The first 7 rows are patterns. Each new row is the sum of 2 different patterns, raised or lowered, with some noise. Before adding, each is slid sideways (what falls off one end comes back at the other) and multiplied by a number that may be negative. Names go in the order of the patterns.
(in the rows, 128 means zero)
Some rows, each with the names of its patterns after it:
[124 106 130 140 118  99 111 140 102 140 137 139 150 146 102 161 139 140
 115 115 101 114 111 114 105 134 152 136 124 135 113 145 130 187]
Gope
[127 111 119 148 137 123 146 139 147  96 123 163 137 140 131 127 146 111
 109 122 120 143 118 162 120 149 122 127  82 124 144 110 132 151]
dusi
[120 162  97 123 113 128 138 130 128 152 118 127 120 133 154 127 143 147
 116 101 121 138 130  80 129 136  99 117 130 104 113 135 118  91]
dat
[101 137 135 109 122  70 128 107 109 108 124 166 155 146 103 128 145 142
 109 146 168 133 139 129 155 124  98 113 118 163 136 143 108 140]
zakib
[107  97 130 126 117  95 161 136 173 106 140 113 136 121 131 141 117 136
 157 123 158  98 109 135 147 145 115 136 133 139 120 123 145 140]
Tegun
[132 110 121 104 127 138 116 112 145 116 124 134 153 136 106 112 132 125
 138 138 119 143 142 108 146 136 153 116 139 121 133 127 131 138]
Pamim
[135 139 101 139 158 122 154 115 109 120 152 126 113 149 130 134 112 115
 122 128 169  69 112 142 149 125 119 125  98 170 116  74 108 128]
Sudet

New rows. What belongs after each?
[150  85  92 101 158  94 165 129 135 167 154 155 159 160 160 134 120  68
  93  97 137 111 118 139 151 105 100 109 138 135 165 127 133 148]
Gope zakib
[ 98  77 110 106  50  89  70 117  71 115 129 119 111  61  94 113 134 118
 131  87 107 137  94 171 108 121  97 115 128  86  76  93 118  94]
zakib Pamim
[129 114 122 120 138 120 152 144 121 137 112 143 107 119 113  88 147 121
 135 105 124 108 143 135 110 105  74  95 107  91 109 122 192 147]
dusi zakib
[ 88 142 127 125 106 122 109 148 118 103  96 144 101 115 106 148 159 105
 150 116 118 109 141 136 119 122  96 127 104 100  90 150 166 112]
Tegun Sudet
[123  75 115 119 155 140 141  79 154 105 134 116  94  95  66 110  97  88
 109 132 154 138 137  90 132 135 172  99 118 153 134 121  98 132]
Gope zakib
[166 134 138 136 110  96 132 132 111  94 156 114 101 108 144 167 145 160
 123 147 111 139 146 152 173 137 139 148 134 106 104 114 139 146]
dusi zakib
[130  86 140 130 177 119 129 184 151 129 112 148 136 140 121 171 115 125
 142 171 195 114 152 148 155 141  90 127 138 167 146 110 135 130]
dusi zakib
[ 88 123 139 134 126 134 135  97 134 169 148 109 151 151 136 102 122 178
 151 149 134  99 196 128 104 110 127 153 125 187  95 160 166 148]
dusi Sudet
[131 136 130 130 119 130  99  97 145 110  73 137  83 112 115 115 153 165
 141 146 121 150  84 110  99 135 115 184 112 106  91 122 119 120]
Gope dusi
[173  94 137 136 132  85 145 132 121 129 134 116 144  74 107 127 140 129
  86 125 110 113 124 132 142 120 100 128 117 111 131  98 144 145]
dat Tegun
[131 106 140 104 136 120  91 113 108 155 124 120 157 125 132  71  85  57
 126 123  80 103 146  94  57 101 115 116  81 132 147 143  95  75]
dusi zakib
[163 155 128 149 156 143 172 157 158 139 137 148 150 170 185 154 172 110
 136 194 145 149 171 132 157 112 144 133 150 161 142 181 132 164]
dusi Pamim
[149 130 101  95  94 143 112 112 137  69 106  95 121 111 112 171 158 157
  72 119 168 143 118 141 159 143 118 107 144 113 106 100 141 150]
dusi zakib
[150 141 114 136  95 110  83 107 103  89 140  95 144  90 117  96 107  98
  62 112 100 127 126 100  90  79 160 108  62 110 116 131  85  85]
dusi Sudet
[173 160 171 182 181 158 141 159 153 185 176 158 220 201 188 185 194 171
 170 158 158 174 151 165 175 173 220 158 154 186 176 201 169 234]
Gope Tegun
[101 102  96 170 136  79 101  88 129 117 119  66  75 159 108  97  87  94
 169 121  98  96  87 135 139 102 100 142 131  99 109 126 124  93]
zakib Sudet
[109 103  99 138 154 129 131  90 107 119 126 103 154 103 110 114 134 156
 127 132 135 128 120  93 116 114 155 121 104 120 147  97 100 121]
zakib Pamim
[125  86 128 127 148 145 119 114 101 179 129  85 131 141 151 115 103 164
 160 135 149 122 129 110 134 124 114 155 125 163 115 137 127 130]
dusi Sudet
[141 120 137 101 131 110 120  93 104  93  66 119  97  94  99 109 108  95
 108 109  94  98  85 141 102 125  86 143  97 110 114 132  82 104]
dusi zakib
[150 157  84 111  83 131  93  89 121  77 119 142 108 114  84 101  98 119
 119 104 122 115 114  70 143 128 104  73  82 113 103 118  43 140]
Tegun Sudet
[121 126 131 122 145 128 125 113 113 146  85 120 120 121 126 174 154 123
 124 111 110 125 148 146  97 134 143  96 134 118 175 122 105 115]
dusi Pamim
[117 103 107 141 161 120 133 144 138  73 109  90 139  74 132 115 106 111
 108 114 100  98 114  73 141 159  91 102  94 133 117 116 112 143]
dat Tegun
[122 122 123 136 133 164 131 140 117 132 129 128 114  79 150  98 112  97
 142 151 160 141 118 130 138 140 136 153 183 140 132 145 166 115]
zakib Pamim
[144 122 159 124 117 181 148 170 144 155 139 161 147 141 176 148 168 159
 170 145  92 189 152 163 138 159 143 158 152 119 163 183 157 105]
zakib Sudet
[124 122 117 119 171  89 132 194 154 142  88 107 183 121 109 136  97 156
 129 114  95 119 152  93 157 110 160 129 132  77  80 197 121 113]
dusi Sudet
[134 210 153 157 145 152 148 154 198 140 161 200 162 152 161 138 167 166
 124 157 119 179 164 168 139 164 164 134 154 169 178 182 166 146]
Pamim Sudet
[153 104 143 178 117 122  97 147 114 137 129 129 180 187 157  82 156 152
 159 116 144 169 141 128 141 162 134  98 103 125 155 126 160 134]
dat zakib
[120  97  73 118  78 140 111 148 125 124 104 145 166 122 119 119 102 104
  71  80  78 138 133 107 101 135  85  95 111 155 109  75 118 150]
Gope zakib
[121 128  35 122 127 140 101 161 140 132 131 152 168 114 135 121 123 152
  54  85  93 158 136 132 120 153 118 102 111  91 114 101 122 169]
Gope zakib
[117 208 203 194 178 182 200 156 156 151 139 212 155 218 174 179 134 171
 196 150 162 110 180 161 140 145 190 241 200 195 162 205 164 181]
zakib Tegun
[116 112 101 107 110 131  90  91 113  92  96  73 126 131 176  92 116  94
 157 103 107 141 110 118 158 121 133  90 121 126 104 152 103 131]
dat Tegun
[208 176 181 142 143 121 172 155 183 106 153 181 139 203 157 159 165 184
 154  90 130 170 157 151 131 146 185 145 119 175 137 156 125 166]
dat zakib
[138 144 154 186 139 170 121 151 141 190 169 127 147 140 154 128 165 144
 152 221 196 166 140 192 181 139 164 178 214 164 163 154 179 128]
dat zakib
[ 95 122 122 125  96  92  97 101 108 116 121 133  98 109 152 133 115 116
 108 115 131 133 116 113 152 130  73 149 124 142 104 114 106 118]
dat Pamim
[126 122 105  74 113 139  93 100 124 149 137 128 133 130 137 128 174 127
 128 127 148 130  91  94 131 114 141 100 140 152 121  95 156 120]
Gope dat
[112 144 175 121 110 161 152 129 134 115 128 123 104 142 131 117 112  82
 127 121  97 123 170 120 109 131 194 134 100 141 140 123 160 150]
dat Pamim
[132 114 144 155 129 118 145 167 128 133 142 159 111  80 117 122 150 111
 168 115 172  92 148 122 117 118  84 136 104 116 132 119 184 131]
zakib Tegun
[138 104 100 126 123 135 131 128 152 147  96 144 151 165 120 120 118 143
  89 112  77 152 134 149 122 140 116 133 137 168 102 116 107 161]
Gope Tegun
[128 147 132 178 166 122 162  89 138 121 112 114 169 149 162 147 137 157
 181 167 143 173 198 143 135 139 172 135 133 119 134 129 158 177]
Gope zakib
[ 74 131 103 108 114 134 103 102 111  94 105 101 115  99 100  90 115  93
  96  91 123 108  92 108 117 104 101 104 135 109 121 116  89  98]
dusi Pamim
[157 157 177 176 151 176 115 173 157 135 158 148 171 172 148 160 172 168
 182 132 124 152 172 147 122 201 169 195 129 159 146 165 180 124]
Tegun Sudet
[137 165 123 202 167 118 146 149 149 109 101 135 108 179 154 162 139 165
  93 176 152 130 120  81 114 108 108 105 112 176 181 159 113 145]
Gope zakib
[165 146 148 121 189 168 199 116 161 122 166 152 149 155 158 150 180 153
 204 133 118 148 173 168 150 170 150 176 154 134 184 167 154 117]
Tegun Pamim
[166 151 152 170 131 150 145 112 133 192 122 105 151 161 165 164 146 155
 156 145 142 124 144 143 118 154 120 126  97 166 169 130 129 187]
Gope dat
[118 148 131 123 124 129 112  86 126 129 122  99 148 142 138 141 125 127
 105 129 125 143 132 134 136 144 181 115 154 151 164 122 114 108]
zakib Pamim
[113 102 126 106 111 134 145 157  93 116 121 163  85 135  79 133 122 133
 159 127 134 125 147 114  69 104  83 162 136 101  95 121 120  81]
zakib Tegun
[ 81 102 176  85  95 111 102 140 138 127 123 112 130  98 123 143 133 144
 142 109  61 163 147 111  58 123 138  97 134  86 104 149 141 112]
dat Sudet
[105 100 131 115 112 145 127 108 123  88 122 116  77 116  69 120  93  79
  99  99 124 143 149 100 101 126 163  99 121 165 122 119 133 147]
dat zakib
[131 152 164 126 168 184 183 173 175 150 149 211 230 151 127 171 183 159
 162 114 186 185 191 174 168 179 204 130 174 181 157 158 170 146]
Gope Sudet
[118 100  99 122  89 132 135 110  99 103  85 121 155 110 134 154 135  96
  88 127 130 103 146 111 134  37 117 167 123 117 127 138 146  90]
Gope dusi
[ 72  92 104  76 105 123 101  87  87 135  58 106  76 111 112 133 103 108
 111  98  85 106 131 110  98 111  98  71  92  95 124  71  80  99]
dusi dat
[ 85 104 119 124 116 102 120 123  81 113 119 141 108 107 132 135 124 106
 124 102 147 123 124 128 126 157 118 169 118 140 135 139 128  97]
zakib Pamim
[ 76  87 117  90 103  79  99  67  91  75 113 101 147  96  72 115 103  64
 105 108  92  57  86 113  94  82  82 107  85  76  76  75 108  81]
dusi Pamim
[128  95 160 118 115 116 108 130 142 126 102 132 134  86 112  92 134 143
 116 109  99 166 131 115 122 133 112 110 152  80 139 177 127 134]
Pamim Sudet
[145 162 127 132  98 106 107 133 139 160  96 115 140 136 189 117 159 161
 152 139  80 109  89 155 114 115 116 179 113  76 134 113 113 104]
dusi zakib
[ 96 129 149 126 133 111 162  78 122 170 134 116 152 162 139 123 176 123
  92 140 113 121 152  95 115 118 122 145 150 142 139 122 148 112]
Gope dat
[111 120 112 162 179 134 137  94 121 140 129 156 141 138 139 136 136 117
 118 127  97 122 134 135 101 101 134 140 176  89 131  65 136 104]
zakib Tegun
[131 164 151 155 148 160 150 139 103 126 126 167 150 152 100 137  92 144
 151 107 115 101 126 112 124 145 139 142 143 157 115 142 156 141]
zakib Pamim
[145 114 121 159 159 124 151 151 145 116 140 137 134 112 158 132 144 152
 139  98 142 129 147 122 111 132  77 125 104 140 122 103 153 142]
dusi zakib
[110 146 156 159 106 147 163 127 138 137 153 152 129 140 139 133 153 128
 134 178 137 152 160 158 133 118 134 149 107 152 158 112 150 156]
dat Pamim
[161 146 137 114 164 168 131 175 137 138 110 157 165 133 170 148 144 138
 116 122 135 172 101 120 179 152 152 127 136  77 172 141  79 128]
dusi Sudet
[110 107 128 107 134 111 120 153  88  98 118 125 106 114 132  93 122 132
  89 117 108 155  76 111 135 157 112 111 114 100 181 113  86 118]
dat Sudet
[106 103 110 104 141  81 137 102 119  49 105 110  87 104 125 106  87  77
 114  86  95 122 100 101  86  87 129 111 130 111  82 106  87  80]
dusi Pamim
[145  96 142 168 127 119 115 160 126  95 126 126 165 102 130 136 140 115
 130 128 128 105  69 119 101 124 104 145 143 158 129 108  86 133]
dusi zakib
